The first 6 rows are patterns. Each new row is the sum of 2 different patterns, raised or lowered, with some noise. Before adding, each is slid sideways (what falls off one end comes back at the other) and multiplied by a number that may be negative. Names go in the order of the patterns.
Known rows, each followed by the names of its patterns:
-4 0 -19 -2 -10 -9 -1 13 19 -21 8 -15 -30 -3 -17 -4 22 -13 -10 22 10 -16 3 13 -3 12 -4 -9 7 -10 9 -1 -2 -26 53 7 3 7 -21 -> (3)
-3 -16 -6 -23 -5 6 4 -20 -15 -5 -4 -39 20 3 7 -2 16 3 1 -2 24 -9 14 -11 7 13 1 0 -23 7 30 -26 4 -3 16 2 14 26 1 -> (5)
-2 -9 -12 -32 6 -30 0 -27 -4 15 -11 11 14 -6 0 -26 20 5 6 -4 20 -6 -7 32 25 -13 15 -1 10 26 13 6 34 -8 -12 17 -1 -31 -2 -> (0)
-27 -6 -15 23 -11 -18 12 20 -11 21 13 -17 -16 14 -20 -7 -21 1 0 5 -8 -2 4 -14 13 4 -2 43 7 -26 -3 11 24 -3 15 4 23 -23 25 -> (2)
-15 0 21 0 11 -5 0 3 -4 -2 2 -11 18 13 16 15 20 -9 3 9 -15 39 4 -4 22 16 -19 -22 -21 2 0 -8 27 -8 0 -14 4 21 -5 -> (4)
17 -14 -9 4 26 -18 12 -10 21 22 16 8 5 -6 5 27 14 -9 13 -10 16 7 16 3 -1 27 4 -5 9 6 -2 -1 -5 -5 5 0 -4 -30 42 -> (1)

New rows. What belongs after each?
-5 -23 -36 -5 -42 -9 -20 -26 -4 -31 -20 -34 6 -53 -47 -23 -30 8 -16 -14 13 -20 -16 -24 -27 -53 -45 3 -27 -21 -4 -23 -6 -44 -31 -9 -9 -45 -22 -> (3) (5)
-18 24 -1 2 7 -40 7 -15 -3 -9 -22 -7 1 33 7 -44 32 -16 -20 -18 -14 -17 -11 -8 -6 31 14 8 8 5 -8 27 10 -3 8 29 -11 -3 -8 -> (3) (5)
8 19 14 -16 7 21 14 1 15 -10 26 0 7 8 -6 7 -2 -9 0 -3 -20 -4 -23 -7 -11 -6 0 -35 41 19 -18 -11 -12 30 -18 11 -14 26 15 -> (0) (1)
-36 14 -1 -21 -19 0 -10 -28 -14 -21 -10 8 -27 -3 -23 -9 -20 19 -62 -33 -26 -11 4 -6 -16 -5 -15 -3 -18 -7 -17 -39 10 -6 5 18 -4 12 7 -> (3) (0)
-35 -30 3 -1 -3 -41 17 4 -44 -17 -11 16 -34 -21 -19 12 2 -19 -8 -20 -17 -12 5 -2 -21 -6 -15 -15 -18 -15 -25 -32 13 -16 -26 3 -39 -20 -13 -> (4) (1)
-15 -1 -8 -1 -25 -5 -16 -27 -3 10 21 -10 18 -8 -25 -6 0 7 18 -8 17 3 3 -17 2 -5 -8 5 -3 -24 10 -20 10 -8 -13 -21 35 20 -5 -> (3) (5)
-33 -37 -26 -3 -39 -22 -22 -14 -23 -12 -19 -30 -33 -37 -34 -32 -28 -25 -15 -54 -35 -23 -39 -54 -4 -11 -10 -24 -15 -16 -38 -20 -11 -21 -17 -39 -17 -9 -24 -> (5) (4)
-4 -29 -8 12 -34 6 -4 -1 36 5 -17 -10 2 7 -14 -3 -7 17 -28 6 -42 -17 -25 -8 -8 -24 6 10 -11 13 4 -24 -10 1 -20 -18 -24 1 -7 -> (5) (2)
-5 -10 2 -16 -37 -23 12 -18 -18 6 -20 -1 -12 -30 -3 -9 -33 -16 -17 -26 -35 -23 -37 -5 -11 -23 2 -46 -15 -11 -12 -62 -5 0 -5 -1 -13 -10 -20 -> (3) (4)
-14 17 2 -46 -14 -17 -33 -22 -2 3 -29 -11 -34 -6 10 -21 -14 -19 0 -10 19 -65 -18 -14 -23 2 -9 -21 16 -4 7 4 0 -32 -29 11 -31 26 18 -> (3) (4)
-28 58 19 25 -10 11 23 -3 -17 18 -14 -7 25 29 5 18 19 24 -4 7 -4 13 19 -1 19 9 10 4 -31 8 31 18 -3 -15 14 -9 9 -13 31 -> (3) (2)
-30 -12 1 -8 -32 -2 -29 -22 16 -3 -15 4 5 6 -22 -8 -25 -13 -10 -18 9 -37 -23 -16 -53 -32 12 -8 -39 -47 -5 -33 -17 -39 -7 -43 7 -24 3 -> (0) (2)
-6 37 -3 41 10 25 0 22 39 0 -5 18 -4 7 19 31 10 31 21 38 17 19 14 20 19 14 45 -15 5 27 -19 11 27 29 2 0 9 -9 5 -> (2) (1)
-16 -21 -4 -52 -20 -15 -42 -27 -11 -9 -6 -11 -6 -23 -30 -21 -35 -12 -30 -33 -2 -15 -24 -18 -13 -33 -12 -10 -22 -9 -19 -21 -7 -34 -21 -27 -28 -43 17 -> (3) (4)
-2 3 16 9 -9 14 0 14 12 18 -3 1 20 -3 16 8 1 8 5 -12 -11 -4 2 -2 -20 35 7 -8 -11 6 24 -13 3 -5 20 14 14 4 3 -> (4) (1)
9 16 21 23 6 25 35 -6 8 25 10 24 15 1 3 16 5 14 29 6 24 40 25 29 25 27 36 14 32 20 39 23 3 22 9 9 11 25 39 -> (5) (0)
-15 -20 -43 -2 -32 -3 -4 1 -33 -17 -29 13 -24 -7 -24 -5 -5 -5 -34 -51 -25 1 -64 -3 -21 -8 0 -38 7 -11 -42 -45 -6 -18 -1 -13 -12 -27 -55 -> (5) (4)
-7 -58 -3 -19 -28 -37 -4 -14 -32 -22 -11 -40 -28 -1 10 -38 13 -14 13 -18 -30 -16 -21 -28 -22 -10 -18 -35 -21 -63 -24 -12 -16 -27 -60 -32 -26 -33 -41 -> (0) (2)
-22 -12 -43 -30 -26 -17 -2 -20 -11 -7 -11 -15 -14 -22 -23 -27 -8 -17 -16 -6 -18 -25 -19 -22 -12 -17 -38 -23 -15 -22 -36 -10 -35 -6 -11 -18 -23 -20 -12 -> (3) (2)
18 -7 17 18 5 14 29 20 8 15 21 11 4 41 12 23 4 6 13 2 -6 24 0 41 3 17 -3 21 9 13 7 -1 -10 13 10 20 -1 6 10 -> (0) (2)
-2 -45 -10 -11 -36 -45 -12 -24 -42 -28 -3 -27 -35 -11 -6 -51 -5 -19 1 -29 -39 -24 -9 -22 -41 -14 -42 -25 -24 -59 -29 -3 -25 -25 -53 -30 -45 -36 -53 -> (2) (4)
-14 -60 -11 -22 -2 5 4 -18 0 -34 -20 2 -20 -51 8 -45 -36 -44 -51 -33 -55 -27 -49 -50 -4 -46 -6 -21 -42 -26 -49 12 -28 -46 -7 -10 -28 -46 3 -> (5) (0)
-18 -36 -34 -2 -16 -32 -16 -17 0 -26 -31 -27 -9 -22 -21 -18 -33 -24 -24 -52 -26 -14 -12 -24 -29 -16 -23 -30 -36 -3 -47 12 -18 -15 -25 -9 -22 -42 -44 -> (2) (4)
10 13 19 30 19 1 2 -10 33 3 22 40 17 24 25 -20 14 10 -16 -11 34 5 -5 25 -25 13 22 -8 10 17 27 26 32 -34 12 -11 11 31 26 -> (3) (4)
-32 -19 8 -28 -14 -27 -41 -9 -21 -47 -34 -5 -29 -32 -26 -35 -23 -21 -32 -18 -37 -18 -19 -1 -60 -23 -33 -30 -8 -30 -11 -11 -27 -13 -11 -34 -44 -46 -10 -> (3) (4)
0 -2 -32 -3 -7 -15 -13 -33 8 -29 -13 -16 -11 8 -16 4 3 -14 -4 -22 18 3 7 -4 10 -10 -3 26 17 -13 22 -12 3 13 6 -5 21 -8 -12 -> (5) (0)
-34 -32 -27 -24 -15 -24 -35 -45 -21 -43 -22 -47 -19 -35 -31 -7 -70 -25 -15 -43 -37 -5 -5 -1 -18 -23 -14 -35 10 -56 -25 -14 -26 -20 -31 -4 -45 -12 -44 -> (4) (1)
20 28 9 41 1 28 25 6 27 34 31 40 24 19 25 2 22 25 28 14 -11 54 41 10 4 24 30 13 29 12 36 36 28 33 14 8 14 30 16 -> (4) (1)
-17 -31 -7 -3 -31 -29 -21 -36 -12 -26 -34 -5 -34 -16 -28 -22 -37 22 -23 -20 -6 -40 -22 -23 -40 -22 -31 -32 -22 -17 1 -35 -9 -28 -41 -31 -37 -22 -12 -> (3) (4)
11 -17 14 3 -3 -5 27 1 29 -15 -3 -2 -2 0 -10 18 13 -16 21 20 -7 -19 10 -14 1 -12 0 5 7 -6 7 -8 -15 0 -6 -12 33 4 -20 -> (2) (4)
20 -4 3 3 -2 28 -7 -1 1 8 3 3 -12 2 0 7 -12 -3 -12 15 -1 16 12 0 -20 6 -1 -12 26 -9 -10 15 -4 -12 -14 -25 2 14 -8 -> (0) (4)
27 10 15 26 14 26 19 58 12 -9 68 33 15 16 20 17 13 29 28 59 23 35 36 16 -2 38 34 20 18 38 7 -2 14 6 4 29 12 31 9 -> (5) (0)
-5 6 -1 6 12 -5 -19 36 18 15 -25 26 11 6 -18 0 -17 -5 15 21 -3 2 3 26 -2 16 -5 9 -1 4 18 -18 3 12 -27 0 27 9 4 -> (2) (1)
6 14 57 7 44 4 28 26 22 26 -14 29 57 -7 25 24 42 29 42 47 25 25 29 -9 -7 29 37 25 -13 21 12 28 -28 30 19 27 19 45 24 -> (5) (1)
6 2 0 -24 15 -18 7 -11 10 32 2 28 19 5 11 -22 43 16 16 14 36 -6 -7 34 34 -3 21 19 17 35 18 15 50 1 -7 27 15 -22 12 -> (0) (4)
-2 3 -48 -37 14 -10 4 -17 -29 -13 -24 -34 2 13 -26 -14 26 3 -4 -8 5 16 -9 20 -9 20 -1 -23 10 -25 -26 -8 -13 8 -20 -13 -15 4 -45 -> (0) (4)
16 -3 -22 18 -11 -10 -5 -19 -5 14 -22 4 27 2 -4 24 15 5 15 9 17 4 17 10 20 6 -20 41 3 0 13 -5 17 -9 -10 0 2 -11 8 -> (3) (0)
11 -46 -36 2 -10 -16 -36 4 -26 -15 -31 -25 -40 -21 -22 -3 -19 -35 -16 -6 -29 -12 -31 -32 -31 -17 -11 -47 -25 -13 -25 -35 -7 -12 -9 -11 -13 -13 -13 -> (5) (1)
47 11 54 0 5 -7 64 9 20 60 45 29 48 17 21 18 21 -3 33 1 16 27 22 20 30 24 20 29 29 24 91 -11 -4 18 30 63 24 40 46 -> (3) (2)
11 5 -8 10 -46 -10 24 -3 -17 -24 -11 2 5 -9 33 -5 15 5 20 -41 48 17 -18 0 25 -41 -37 -5 13 -16 6 31 10 -5 -18 -3 25 -6 -19 -> (2) (4)
33 17 42 23 6 16 -16 25 20 22 48 22 35 7 25 32 12 -9 18 45 25 20 6 16 21 -7 30 26 14 38 41 37 37 38 25 20 38 -2 63 -> (5) (4)
-11 -9 15 -24 -15 -2 6 -23 6 24 -3 -2 9 14 4 -10 8 8 -20 -35 10 -9 -32 -15 -10 -10 -30 -27 2 -36 29 -27 -30 4 -9 20 2 0 -3 -> (0) (2)
25 10 -1 1 37 -14 -11 -3 -4 -12 -8 -13 -2 -34 -2 -18 4 -4 -29 -10 -11 17 -20 -33 20 -24 -13 -18 -13 -20 -38 -17 -9 6 -15 20 3 -20 -11 -> (5) (0)
-8 22 9 32 -16 18 24 12 1 30 17 33 -2 31 2 27 -8 22 31 -11 -4 5 8 39 -16 -2 1 20 -11 29 43 3 12 23 12 -2 16 28 42 -> (5) (0)
13 4 25 7 -30 -7 -23 14 20 -4 39 -4 -15 -2 14 9 -10 -3 0 12 3 4 0 8 1 6 -5 6 -7 37 -19 14 17 17 6 9 11 0 38 -> (3) (4)
-11 -32 -54 -26 -24 -35 -34 -51 -23 -46 -22 -49 -11 -6 -44 -15 -6 -21 -25 -40 -5 -10 -28 -19 -15 -31 -36 15 -6 -42 -4 -17 -18 9 -8 -26 1 -25 -42 -> (0) (2)
8 1 11 19 0 -13 28 -17 2 -12 32 -41 1 1 -2 28 -1 16 25 6 49 20 -12 -9 -1 43 -4 34 37 28 3 28 -34 14 3 4 -10 7 13 -> (3) (2)
-9 4 -18 -19 7 -4 -15 4 -9 -2 8 -4 29 -41 -15 10 28 -49 -28 9 -17 22 -13 -19 2 -8 2 9 -5 -34 -29 22 -21 19 12 -3 1 1 -20 -> (3) (1)
17 37 -5 36 29 12 6 37 -11 17 29 46 6 33 29 43 39 19 -1 50 22 20 27 11 11 9 -15 18 59 30 30 6 21 7 32 13 51 4 76 -> (5) (2)
-7 2 -36 14 -6 9 -26 17 -26 -13 -21 19 -25 -12 -9 9 -8 5 -3 -36 -19 18 -39 -12 -26 2 -8 1 1 -11 -8 -28 -5 -21 -15 21 0 -40 -21 -> (5) (2)
20 -15 -12 23 -13 -12 34 2 -25 22 -1 -11 -8 -6 -16 -8 -26 -5 -13 -13 -27 -5 -29 -19 26 6 -17 -24 -23 -3 -5 -18 10 -11 13 -5 32 -4 -4 -> (0) (2)
7 8 32 1 -14 -1 23 -4 23 -3 8 -10 14 10 -9 7 13 5 7 24 12 10 29 7 13 13 41 -34 -11 28 24 14 -10 39 2 21 -8 -2 2 -> (5) (1)
20 37 29 25 25 45 22 16 48 50 16 39 25 32 47 33 28 49 16 25 40 30 12 31 21 22 23 2 43 10 25 16 30 31 11 28 36 23 22 -> (0) (4)
23 7 16 29 39 32 1 31 13 -19 32 14 27 45 23 20 45 36 25 25 46 19 41 30 19 32 7 35 40 11 5 71 39 30 40 20 25 24 3 -> (3) (5)
31 27 11 18 12 -14 22 16 17 52 21 13 44 22 22 31 40 19 48 18 15 47 29 27 30 24 7 84 37 31 50 4 17 34 8 6 16 15 21 -> (3) (0)
-15 -13 19 -39 -15 -38 -28 -44 -30 -33 -14 -45 -16 -25 -33 -27 -29 -33 -31 14 -11 -35 4 -20 -12 -53 -14 -34 -34 -24 -29 -4 -6 4 -29 -25 -29 1 -5 -> (5) (4)
31 23 41 23 22 22 23 12 32 29 12 -7 62 35 16 16 20 41 10 23 21 46 37 41 42 31 21 33 52 46 17 46 18 45 33 33 32 21 43 -> (0) (1)
-3 23 12 6 -15 52 22 -4 14 25 26 3 19 5 41 32 25 29 12 0 20 31 9 3 21 0 19 5 26 1 11 22 12 11 14 19 15 7 6 -> (0) (1)
-7 -2 -2 3 -10 -22 21 5 -9 -4 2 7 4 -14 -11 2 -17 -2 -12 -13 -25 35 -4 -25 28 -11 -20 -13 -21 8 -29 -3 -15 17 22 -14 5 -15 -36 -> (3) (1)
19 0 -20 5 -15 1 7 -6 -5 11 -15 -21 0 -24 -13 -13 -12 -15 -32 -38 -6 -43 -12 -38 -21 -1 -16 3 -11 -14 -17 -44 3 -15 -10 -4 -2 -24 -8 -> (3) (0)
4 67 1 7 15 39 2 10 34 60 0 40 32 10 -7 41 12 -4 -14 35 14 29 7 4 18 8 14 32 30 52 30 22 19 36 53 30 60 23 65 -> (0) (2)
-27 -23 -19 -18 -20 -12 -29 -20 -21 -14 -48 9 -22 1 -29 -3 -19 -7 -21 -2 -18 5 -29 -2 2 -21 -22 -30 -18 8 -47 -13 -20 1 -18 -4 8 -20 -15 -> (5) (2)
6 21 14 22 14 9 30 25 2 13 4 7 33 20 17 36 1 -2 16 13 -14 7 26 4 -13 -22 19 -6 10 -9 6 33 -11 28 8 2 3 -2 22 -> (0) (2)
-26 -16 23 -39 -23 -2 -8 -38 -15 -7 -16 -19 -13 -29 -5 -28 -15 -19 -17 -26 22 -25 -1 -13 -31 -27 -17 -38 -32 -25 -21 -8 -3 13 -32 -15 -31 -30 -11 -> (3) (5)
3 13 4 14 11 10 7 19 18 -2 21 7 16 36 19 -6 9 27 24 6 20 13 23 -5 22 -7 8 -1 22 -8 17 23 14 -2 23 25 -9 7 12 -> (2) (1)
6 10 19 -14 62 26 13 19 -19 20 15 -1 10 14 1 10 39 42 -12 28 -1 -7 25 5 11 49 -4 -3 40 19 -17 13 23 3 18 -5 8 3 6 -> (3) (0)
-36 -23 -10 -38 -17 -31 -15 -11 -8 -12 -28 -21 -27 -22 -18 -32 -19 -19 -19 -24 -8 -19 -30 -7 -16 -27 -14 -22 -29 -21 -30 -22 -20 -23 -36 -18 1 -15 -27 -> (3) (1)
22 14 29 29 24 12 28 12 16 12 37 35 17 48 -2 32 29 2 17 32 36 42 21 34 21 4 29 26 26 23 11 14 24 30 5 24 12 16 18 -> (0) (4)
-45 -5 -42 13 -48 -42 -50 -25 -6 -20 -43 -48 -12 -12 -23 -18 -37 -27 -40 -26 -19 -57 -6 -5 -16 -15 0 -30 -15 -8 -41 15 -16 2 -40 -23 -27 -34 -46 -> (4) (1)
-17 8 -2 10 -7 -7 -17 13 3 -4 5 -20 -18 -2 -8 -6 -21 -10 -9 7 8 -19 0 -11 -23 1 -24 -14 0 -20 -21 14 -2 -19 4 -15 -9 4 -18 -> (3) (4)
1 -3 -16 -10 -16 -34 0 -5 -29 -11 -20 -15 -16 -20 -27 -1 5 -5 -8 -16 -9 -24 7 -42 -8 -15 -27 2 -2 -14 -11 -12 -13 -6 -14 -22 -22 3 -17 -> (3) (4)
